All rows are made from the same 11 directions, up to rounding. Whole rows:
[[ -3  10 -15   5  -1  12  11 -17  14   2  19  -3  -1  13   7 -22  22   4
  -12   0]
 [ 24  -2   9   4   4  -3  13   1   0  -2 -21  17 -11 -10  12  -7   8  18
    0   0]
 [ -2  -1 -23  18  12  -2  16  -4  15   0   7  15   5  -1   0  -4 -29  16
   -2   9]
 [ -9  -2   5   7  -7   0 -22  13  -2   6   1  -8   6  -6  -1   1  14  -6
   -3   8]
 [ 12   5  -6  19   6  -9  21   7  28   9  10  18 -11  10  -4 -11 -21   6
   13   2]
 [  4  -3 -15  11  -8   4 -11   4  -3  15   8  13  -4   3  12   2  36  -8
  -14   1]
 [ 22   2   3  -2  12   2  10  12   6   0  -7  22 -23   0   7 -24  22  11
   -3  -3]
 [ 13  12   8 -17  -5 -13 -18   1  -3  16  26 -13  12  24 -14  -9   7 -19
    8 -20]
 [  2 -14  10  -9  10  -1 -20  13 -23   8  -1   4   3  -3   1   5   7   5
   10  -4]
 [  2  17 -10 -18  29   8 -26  -7   6 -15  -2   8  17   1  -2 -21  -4   0
   -2  -8]
 [-12  -1 -11  10   8  11  17 -17  15   2  21  -4   0  13   6 -10  -5   7
    7   3]
 [ 13  -1   6  -7 -30 -16 -26  20 -20  38  15   5   4  16 -19   8  21  -6
   -2 -16]
 [  0  -8   6 -10 -22   5  13  -9 -21  12  -8   5  -6   1  -5   8   7  26
   -4  -6]
 [  0  -7  12 -16  20  -2  -2  -1 -12   0  19 -15   7  11  -4 -13  -7   6
   17  -8]]

Rows cut short, each followed by the rest of it:
[  5   8  -6 -17 -21   2  -2 -17 -18   0 -16   4   9  -2  -6  10] -> [  4  10 -19 -11]
[ 5  3  5 -6  7 -4 11 -5  4 -5  2 -3  0  5 -4 -5] -> [-16   3   9  -5]
[ 16  10  -1 -17  -2   0  -9  -8  -2 -10 -15  11  -5   3   6  15] -> [ 11 -30  -3 -16]
[ 0 -4  9 13 -4  3  5  4 11 17  7  8 -9  7  1 -7] -> [ 4 14 17  3]
[ 13  -8  -5  15   3 -14 -21  19  -2   3  -8  10   0 -10  14  25] -> [  9 -34   0   4]
[ -6   4  -3  -8 -12  -2  -9   2  -1  13  13   0   1  15 -16   8] -> [ -5 -12   5 -10]
[  3 -12  11  17  -7  -9   9  12   1   5   5 -12 -10  -3  11  11] -> [ 11 -16   7   9]
[ 15  13  -3 -14 -18 -14 -11  -3 -13  14   7  -4  17  11 -16  -3] -> [  2   2 -14 -16]
[ -5   8 -13  -3   6  -3 -30  -5   1  -3  -1   3  24  -1  -3  14] -> [-16 -19   0  -4]
[ -1   9 -13  -1 -12 -14   8  15   9  13  24  -1  -3  17 -28  -9] -> [-16  -4  -8  -5]
[-15   5  11  14  -6   6 -17  -1   6 -16 -17 -25  12 -24  13  -3] -> [ 19  -5 -14  20]
[  3  19  19 -11  -3  -5 -33  -5   5 -14 -30  -5  22 -13  -7  11] -> [-19 -13   9  -5]
[ 22   0  16   4  -8  -2  -7  -4  -7   9 -14   6   0  -5  17  -2] -> [30  6  2 -4]
[ -5 -16  -6  18  11  -4  -3   8 -10   0  13 -17   9 -11  18  -1] -> [ 16  -2 -10  16]
[ -4   8  -6 -16  -1  -4 -21  23   0   6  12   6  -5  10 -24  -9] -> [  4 -15  -5  -8]
[ -2  16 -10   6  -2   3  -4 -11  16 -14  -3 -10   8  -5   8  -8] -> [ 11 -15 -18   5]
[  7   7  -2   5  15   5 -41  16  10   7 -15  32   5  -8   2  -7] -> [7 2 8 1]
[ -4  12  12 -25   6   8  -3 -10  -2  -6  -1  -7   6   7 -16 -20] -> [-10  18   7 -11]
[-10 -12  -7  22  16  10  11 -12  11  -2  13  -5   1   0  24   0] -> [ 3  0 10 13]
[ -4 -10   6  14  -8  -5  14  15   2  11  21 -15 -13   5   0  -8] -> [16 -2  0  9]
[  1  12   4   1  12  -8   3  20  17  -7  13 -13  -2   0 -15 -38] -> [-2  7 -8  7]
[  4   3 -11 -14  16   3 -12   6  -4   0   7  13  -1   6  -5 -13] -> [ 7  0 -5 -8]
[-22 -12  10  11  -3   6 -20   7  -8   8  19 -31   9  -2  10  -2] -> [ 29 -10   1  13]
[-16   7  -6  -9  -8  13   4 -11   7 -12  -2  -5 -10   4  -1   7] -> [  7 -20  -6  -2]
[ 27   2   1  10   7 -21  -5  19  13   6  -3  20  -6   3   2  12] -> [-13 -27  15  -6]
[ 13  -4   3 -23  16   4   5 -13 -11 -15 -20  17  -9   1   7  21] -> [-15 -13  16 -17]
[-12 -23 -16 -17   1  19  -2 -20 -42   7  -3  12   5  -1  11  23] -> [11 20 -6 -8]
[  4   3  10 -19   1   1 -19 -16 -16  -8 -12  -9  15  -1   6  17] -> [  2 -16   5 -12]
[ 24   9   0  -8  -3  -7   7 -10  -4   4   1   3   4   7   3 -11] -> [ 11   6  -8 -12]
[  8   2   3  -5 -18  -2 -22  16  -9  17 -15  24  -5  -2 -11   9] -> [11  4 -3 -7]
[ 15   5  -7  27   3 -19   1   3  14   8   7  -2  20  -5   6  -9] -> [-13   9  -4  10]
[ -2  -7  24   3   5  -8  -7  16  -7 -11 -15 -18   2 -19   2   1] -> [-4  1  6 12]
[-11   0  12  -5   1  16 -15  -3   1   3  -5   3  -2   0   2  -8] -> [14 10 11  0]
[-12  -4 -16   2  11   1 -12 -14 -10   7  12  -1  32   1  -4   2] -> [-28  24   2   1]
[  1   3  12  19 -24  -9   8   7  12  13  -3  -4  -1  -3  -7   1] -> [-6 10  3  8]
[  2  -6 -13  14  16  -5  16   9  17   3  15  16 -12   9   0   2] -> [-23  -7  14   3]
[  5  -8   8  13   9  -7 -26   8  -5   3  -5  -3  13 -10  16  14] -> [  6 -17  10   6]
[-15   1  -2 -34   8   0   4   7 -16  -9  16 -16  -1  11 -30 -12] -> [-20   5  -5 -11]
[ -2   9  -8  -9   3  -5   6  20   3 -14  17 -20 -12   2 -11 -27] -> [ 23 -16 -29   4]
[ 20  25   5 -29  -3   1 -27  -7  -9 -12 -29  10  12  -8  -7 -12] -> [ 14   3 -19 -17]
[ -5  -3  -7   6  16  13  -2 -12  11  -8  -8  16  -4  -1  15  11] -> [-7 -8 15  1]
[ -4  -9  13  12  -3   5  -3  31  -3  10 -17  17 -17 -19  -6 -22] -> [15 42 -4 17]
[ 13   6  -5  10   4 -17   8  -3  10 -11   5 -14   9  -1   9   7] -> [ -9 -28  -5   2]
[ -9  10  17   0 -14   2   4   2  13  -3  10 -27  -7   6  -5 -12] -> [ 17 -16   0   3]
[ -3  -3   3   2  -9  17  29 -34   0   2  -8   5  -3   3  11   1] -> [-4 33  7 -2]
[ 24  13   2  -3  18 -14  -7  14   7  -6  -2   6   7  -5  -5 -30] -> [-2 10 -7 -2]
[ 16   2   4 -18  -5 -13   9   9 -18  -1  -5   0  -2  -1 -14  -6] -> [ -3  11 -13  -9]
[-12  12 -18  -7   1   4   4   1  12 -14   8  -5  -5   5 -11  -6] -> [ -3 -18 -17   0]
[  9   1  22   0  -5   1   6   1   8   5 -10   7 -14   4   1   1] -> [ 1  2 21 -5]
[ 11   9   6  16 -23  -7   2 -12   3   2 -24  -2  16 -16   8   5] -> [  0  18 -13   7]
[ -7  -5   6 -10   9 -11 -30  31 -14  -6  -8  -4   7 -13 -16   7] -> [-13 -11  -1   4]
[-16  -9  -7  -7  29   4  16  -6   5 -21  16 -13  -6   7   3   7] -> [-28 -22  16   1]
[  7  -2  -2  -6  -4   5  -4 -26  -6  18  12   8   9  21   8  17] -> [  1  -6  20 -18]
[ -6  -3  -8   7  -1  -6   8  -3  -7 -14  -1 -19  10 -13   6   7] -> [ -4  -5 -18  11]
[  5  -5  16  -7   1 -14  18  -2  -9 -15  -2 -26   1  -3   0  11] -> [-18 -12   5  -1]
[ -3  28  -7  -5 -20   7  -5 -27  15 -17 -17 -10  14  -4   0   2] -> [  4 -14 -22  -3]
[ 25 -10  10   6   1 -15  -7  24 -12   3 -21  17  -9 -15   8  12] -> [ 9 -4  0  1]
[ 19   5   9   7 -10 -22   1  -7  -8   0  -5 -20  25  -8   4   6] -> [-9  1 -8  0]
[-21 -10 -20  -3  -5   7   5  10   0   7   6  20 -16   8 -17  23] -> [-22  -8   5  -1]
[ -5  -3   3  10  -7  -5  18  12   6   5   7  -6  -9  -1  -9 -12] -> [-5 16 -4 10]
[  7   7  -9   3 -11 -13  -1   6  11  18  20   6   1  20 -15   6] -> [-13 -17   6 -10]
[-14   1   7  -2  19  11 -23   4   9   4   2   9   8   1  -7 -14] -> [-14  17  23   2]
[  9 -10  32 -10   4  -4   3   5 -14   0 -11  -8  -5  -5   1  -1] -> [-2 13 19 -3]
[ -5 -11 -13  15   1  -2   6   5   3  10  18   3  -6   7   7  12] -> [  2 -15   3   4]
[ -7   9  -1 -16 -11   9  -4 -16   2   9  19  -6  -1  25  -7   1] -> [ 11 -16   7 -17]
[ -6 -15   9  14 -21 -16  -6  28 -15   9   3 -20  -3 -12  -3  17] -> [ 13 -16 -11  13]
[-18  -8  -5  -2   8  13   3  -8  -4   0  13  -7   0   5   2  -3] -> [1 8 4 3]
[ 14   7  -1  -3  10 -14  -6   5  -4   0  -2   2  19  -5  -9 -17] -> [-19  23  -7  -1]
[ -4  29   8  -8  -6   7 -18 -13  21  -7   1 -15  13   6  -8 -23] -> [11 -7 -4 -5]
[  5   6  17 -16 -17  -4   8  11  -2   5  -6   0 -17   7 -20  -5] -> [  1   4   3 -10]
